The rows of a group lie close to one hidden flat surface of 8 dimensions, which may be shifted away from zero. Surfaces can cross.
In the rows, zero is written as 128.
Some rows, each with its group after it:
[117 162  85 132  70 116 109 133 149 140 105 108 103 153 155]
K619
[145 133 129 149 185 110  95 105 135 101 169 129 160 154 150]
K422
[ 59  87  59 161 103 164 141 120 118  96  90 109  99 153 153]
K113
[137 110 106 160 127 134 104 126 156 137 132 129 131 124 141]
K619
[140 127 149 122 107 147 143 117  94 132 145  91 163  52 134]
K857
[ 94 129 125 152 139 159 133 183 170 130 126 116 112 120 135]
K619
[130 142 147 144 161 127 138 157  89 128 122 125 124 143 162]
K113
[146  82 105 194 110 119 107 176  85 149 137 110 181 108 118]
K422
[162 166 103 103 127 187 141  69 200 104 116  97 114 124 162]
K574
[ 53 118 150 117 169 103 176 125  48  89 119 156 133 141  95]
K619
[132 164  99 133 132 147 132 152 149 155 110 100 106 130 173]
K619
[152 121 130 108 148 155 150 103 117 139 121 121 116 117 144]
K113
[173 142 100 192 104  76 126 108  83 169 110 129 164 150 117]
K815
[136 124 133 123 125 109 123  93 105 120 139 131 154 100 124]
K857
[ 45 158 161 147 131 123 154 150 105 144 165 100 122 105 132]
K815
[126 146 149 122 220 124 175 135  77 137 118 146 120 146 138]
K857
[106 160 170 154 114 124 143 134 139 125 128 131 117 125 130]
K113
[139 162 117 105 115 119 128 153 133 147 121 118 117 153 124]
K857
[134 124 133 136 122 121 140 131 104 147 143 120 137 142 109]
K574
[102 157 123 147 153 113 147 114 113 120 135 126 150 122 125]
K574
[175 153 160  75 137  95 108 154  88 147 127 139 119 132 148]
K574
[ 78 135 137 128 200 154 149 168 161  85 129 139 117 150 126]
K422
[ 61 116 106 125 137 117 133 118 146 100 147 139 139 136  85]
K574
[117 182 113 103 187  72 129  96  87 124 100 160 104 163 169]
K113
[110 227 129 158 106 119 181 137 140 160 120  96 138 147 101]
K857
[122 170 131 183 125 119 147  73  99 150 120 107 119 127 186]
K113
[184 122 105 107 180 128 131 153  86 115 122 120 193  88 117]
K815
[ 80 193 120  99 127 144 132 152 159 126 168  75 118 152 143]
K422
[124 127 105 121  90 164 102 166 191 124 113 111  95 136 149]
K619
[121 180 141 131 106 111 129 111 136 129 109 130 107 140 158]
K113
[178  61 129  73 168 172 117 113 162 131 145 145 105 136 120]
K574
[139 192 139 157  77 117 160 247 102 122  64 114 149 155  95]
K815
[150 167 163 174 181 157 151 147 130 117  99 121 124 104 194]
K574
[136 141 121 113 123 136 123 140 128 119 124 112 142 103 138]
K815
[149 131 124 157 148 103 140 127 133 145  78 176  99 173 123]
K815
[ 89 154  75 151 123 120 115 195 167 157 134 109 124 162 115]
K422
[ 80 163 137 115  94 130 124 185 120 132 159  82 138 109 133]
K815
[142 136 100 108  72 133 129 138 111 128 112  99 141 124 117]
K815
[108 139 135 120 113 109 121 157 131 133 124 137 111 150 118]
K857
[130  94 108 133 113 147 138 115 131 142 149 109 133 156  91]
K574
[223 146 165 139 139 101 103  72 139 119  88 177 114 143 174]
K422
[156  69 138 155 130 171 160 146 101 167 145 107 127 159  97]
K574
[116  78 127 130 123 160 121 155 117 128 148 108 135  93 134]
K857
[ 89 117 173 160 188 111 151 145  85 120 127 160 115 133 140]
K857
[ 77 109 137 188  91 154 143 156 182 138 119 134 126  86  90]
K619
[175 194 131 152 187  78 122  74  86 179 179 106 169 134 166]
K422
[124 129 113 124 111 108 117 100 168 120 119 154 125 135 100]
K113
[100 135 102 212 101  92  55 120 166 113 197  96 217  68 134]
K815
[132 170 108 142 128 124 167 104  92 142 132  89 156 146 120]
K574
[ 41 123 118 202 206 103 169  95 136 112 145 166 141 181  74]
K857
[151 100 101 121 213 144 126 197 130 117  96 154 123 154 134]
K422
[151 143 112 112 109 171 127 113 149 103 112  97 109 146 176]
K857
[130 149 181 132 114 169 175 157 150 115 103 124 124  98 104]
K113
[ 75  97 105 175 120 121 123 157 136 141 156 125 150 126  86]
K422
[116 171 140 121 152 134 128 121 118 117 182  82 153 137 155]
K422
[ 95 110  38  97 167 108 137  75 109 100  81 161 108 160 131]
K113
[ 15 156  58 174 121 147 172 154 177 166 109 105  96 128 110]
K619
[ 80 125 198 165 115  91 114 148  87  56 140 146 151 153 127]
K619
[132 135 171 143  81 155 131 190 165 126 108 127 122  91 117]
K619
[ 80 142 136 147 106 130 129 163 158 114 121 129 117 129 119]
K815

New rows, each followed by its group:
[143 192 147 126 127 103 140 133 128 118  91 145 122 135 141]
K113
[124 122 113 139 142 117 130  96  95 150 152 118 151 105 130]
K815
[125 159 138 131 126 117 129 127 126 154 125 125 100 135 164]
K815
[121  75 127 187 119 174 144 129 162 138 144 115 126 146 104]
K574
[136 207  99  33 146 112 112  84 156  84 114 126 124 115 158]
K574
[130 140 131 129 154 136 110 129 143 107 145 117 156  79 154]
K815
[106 144 113 120 178 127 141 118 123 109 128 131 140 124 128]
K574
[125  92  97 100 179 121 103 166 124 125 141 145 129 149 121]
K619
[116 124 163 111 113 166 136 150 144  78 114 121 113 126 143]
K422
[176 172  91  70 116 103 113  98 139 134 123 123 131 164 119]
K857
[128 168 132 109 117 132 136 137 128 116 113 112 121 132 146]
K574
[137 183 112 176 142  92 115 165  87 128 105 112 154 142 178]
K574
[ 66  97  64 158 122 105 105  85 128 115 126 137 111 167 144]
K113
[193 102 103  89 132 115  71 152 129 135 132 138 132 143 145]
K619
[117  70 139 184 204 130 161 138 104 126 144 157 178 105  70]
K113
[114 137 137 124 150 122 165  86  77 176 135 122 102 132 146]
K815
[129 155 132 133 128 134 127 128 147 115 120 120 125 127 147]
K574
[ 62  87  89   7 149 123  73 220 107 138 223  89 130 140 107]
K815
[168 158 131 157 140 119 128 107 125 134 108 130 144 107 162]
K815
[114 136 175 175 169 137 174  86 120 138 153 132 148  99 110]
K574
[ 59 163 127 130  85 165 146  93 217  79 125 115 110 118 113]
K574
[123 103 190 132 113 162 128 190 146 125 118 142  87 124 140]
K574
[ 97 142 129 190  65 112 123 138 122 151 162  86 161 111 116]
K422
[129 157 151 115 168 113 114  69 158 101 153 146 121 158 143]
K422
[108 107 130 130 104 115 121 119 138 134 154 131 135 142  86]
K574
[ 66 112  95  72 170 131 127 231 137 121 127 141 109 156  91]
K619
[145 186 143 157 169 101 105 119 145 109 116 142 140 103 188]
K574
[103 143 141 128 141 145 137 150 148 101 113 129 113 122 141]
K574
[146 110 112 162  94 143 106 136 161 133 131 114 125 155 133]
K574
[137 107 123 161 202 101 147 136 106 136 106 177 142 145  99]
K815
[ 70 158 141 184 178 177 172 190 141  78  82 117 117 116 177]
K574
[150 164 120 118 139 103 127  92 120 122 120 134 130 156 139]
K857
[ 98 142 106  87 156 155 150 183 115  91  97 118 113 144 141]
K574
[166 115  81 126 109 142  72 139 185 114 121 123 117 160 162]
K574
[ 95 129  55 160 157 119 150  71  76 119  80 123 114 150 181]
K113
[130  99 139 118  85 152 106 137 158  99 116 133 113 124 131]
K619
[137 144 158  99  92 149  95 192 167 102  96 133  81 136 169]
K574
[ 93 130 131 141  93 142 162 135 138 119  87 138  98 140 105]
K815
[190 154 153 164  76 112 112  96 111 136 107 122 139 110 168]
K619
[142 147 136 138 154  99 126  94 121 172 117 149  84 160 168]
K815
[ 99  63 154 145 127 108 118 136 118 148 172 156 136 138  64]
K574
[ 95  82 113 140 105 203 164 211 123 116 106  95 100 172 115]
K574
[ 55 143 113 152 114 127 155 127 164 118 139 129 133 152  68]
K857
[159 103 150 133  85 210 121 100 189  98 103 107  89  96 187]
K619
[180 126 136 130 185 121 108 124 155  98  98 173 115 160 155]
K422
[ 63  88  94 237 121 108 115 156 124 106 124 138 161 153 104]
K113
[101  98 120 116 153 128 141 125 111 121 122 147 125 125 110]
K619
[178 155 128 122 158  94 101  89 167 136 106 175 102 166 149]
K422
[141 104 125 148 121 115 124 142 135 155 125 148 144  98  93]
K619
[106 158 124 112 113 164 190 137 130 151  80 117  92  96 128]
K619
[160  79 108 100 119 124  97 131 139 128 121 152 118 140 115]
K422
[117  97 170 158 161 128 129 134 139 141 176 143 146 117  93]
K113
[127 137 105 143  97 150 112 107 191 109 126 114 121 141 137]
K574
[132 182 143 114 121  83 139 142 108 154 123 137 130 141 111]
K857
[108 141 138 156 134 135 158 159 117 144 114 123 130 117 122]
K422
[174 147 131 171  84 100 104 114 175 134 121 146 161 120  92]
K113
[124 159 131 204 118  80 118  92 109 173 145 122 143 128 154]
K815
[127 106 100  70 158 117 118 136  86 156 160 117 127 134 127]
K815
[166 149 159  98 111  95  74  60 196 127 158 156 122 101 136]
K574
[130 121  99 107 110 156 123 121 155 125 105 117  92 131 154]
K619
[148 146 146  92  95 118 116  81 154 135 124 144  94 139 130]
K422
[104 148 106 139 170 141 132 151 129 132 125 111 112 148 169]
K619
[ 91 163 156 125 102 126 150  94 153 117 140 124 128 112 104]
K574
[149 194 148 154  98 105 145 116 119 178 119 113 122 122 148]
K422
[113 100 187 107 165 142 168 126 102 143 154 147 123 110  88]
K574
[164  80 102 106 110 147 114 189 111 136 105 126 126 125 122]
K422
[114 187 165 216  81 124 135 131 156 128 118 107 133 118 160]
K574
[134  91 108 152 119 110 106 119 135 138 130 146 144 122 107]
K619
[126 120  72 160 116 107  85 175 158 148 140 120 143 159 121]
K422
[148  69  75  49 152 135  95 110 148 125 120 160  90 154 123]
K815
[103  63  89 110 161 120 125 142 128 148 141 159 129 135  70]
K422
[ 86 123 112 101  89 179 184  95 143 123  79 120  77 105 123]
K619
[110 121 121 131 130 138 154 184 113 100 104 130 156 117  79]
K815
[103 133 121 120 104  76 100 148 136 139 136 155 123 156  90]
K857
[111 119  89 125 122 142 127 140 151 144 115 126 108 131 129]
K619
[171 126 134  57 133 137 101 110 163 121 135 140 106 128 138]
K574
[169 110  76  80 133 144 113 142 118 130 126 109 125 172 134]
K574
[161 153 127 120 161 111 143 124  74 162 130 118 140 122 149]
K815
[123 155  99 130 146 112 116 153 164 150 123 136 113 161 128]
K422
[ 95 144 104 124 142 106 167  89  70 135 104 130 118 140 132]
K619
[112 165  87 116 129  96 103 168 113 105 109 119 137 155 153]
K574
[186 134 121 105  76 101  65  95 173 144 150 130 126 144 135]
K574
[163 183 167  44  91 158 153 116 139 127 115 103  91 122 142]
K574
[142  93 111 161 110 141 140  27 120 133 113 133 123 102 146]
K619
[160 118 116 120  70 147  92 177 138 109 114 106 129 137 150]
K422
[ 77 159 149 133 127 132 140 187 113 122 145 102 147 104 120]
K815
[ 95 114 102 100 152 143 138 202 100 102 104 123 116 160 130]
K574
[117 124 146 159 150 114 123 139 107 116 135 136 144 130 139]
K619
[ 33 131 134 138 114  99  79 114 166 164 204 119  81 146 163]
K815
[132 159 128 213 137 133 132 133 141 123 115 111 146 128 168]
K574
[ 69  37 114 114 157 143 120 121 138  81 145 162 124 138  83]
K619
[140 165 143 163 149 106 121 147 131 136 117 137 133 129 152]
K815
[100  97 123 136 126 128 121 124 128 105 129 141 127 135 120]
K619
[ 71 134  98 109 136  69 127 182  91 132 125 151 138 161  73]
K619
[137 117 130 112 151 147 122 160 136 124 124 129 119 123 141]
K619
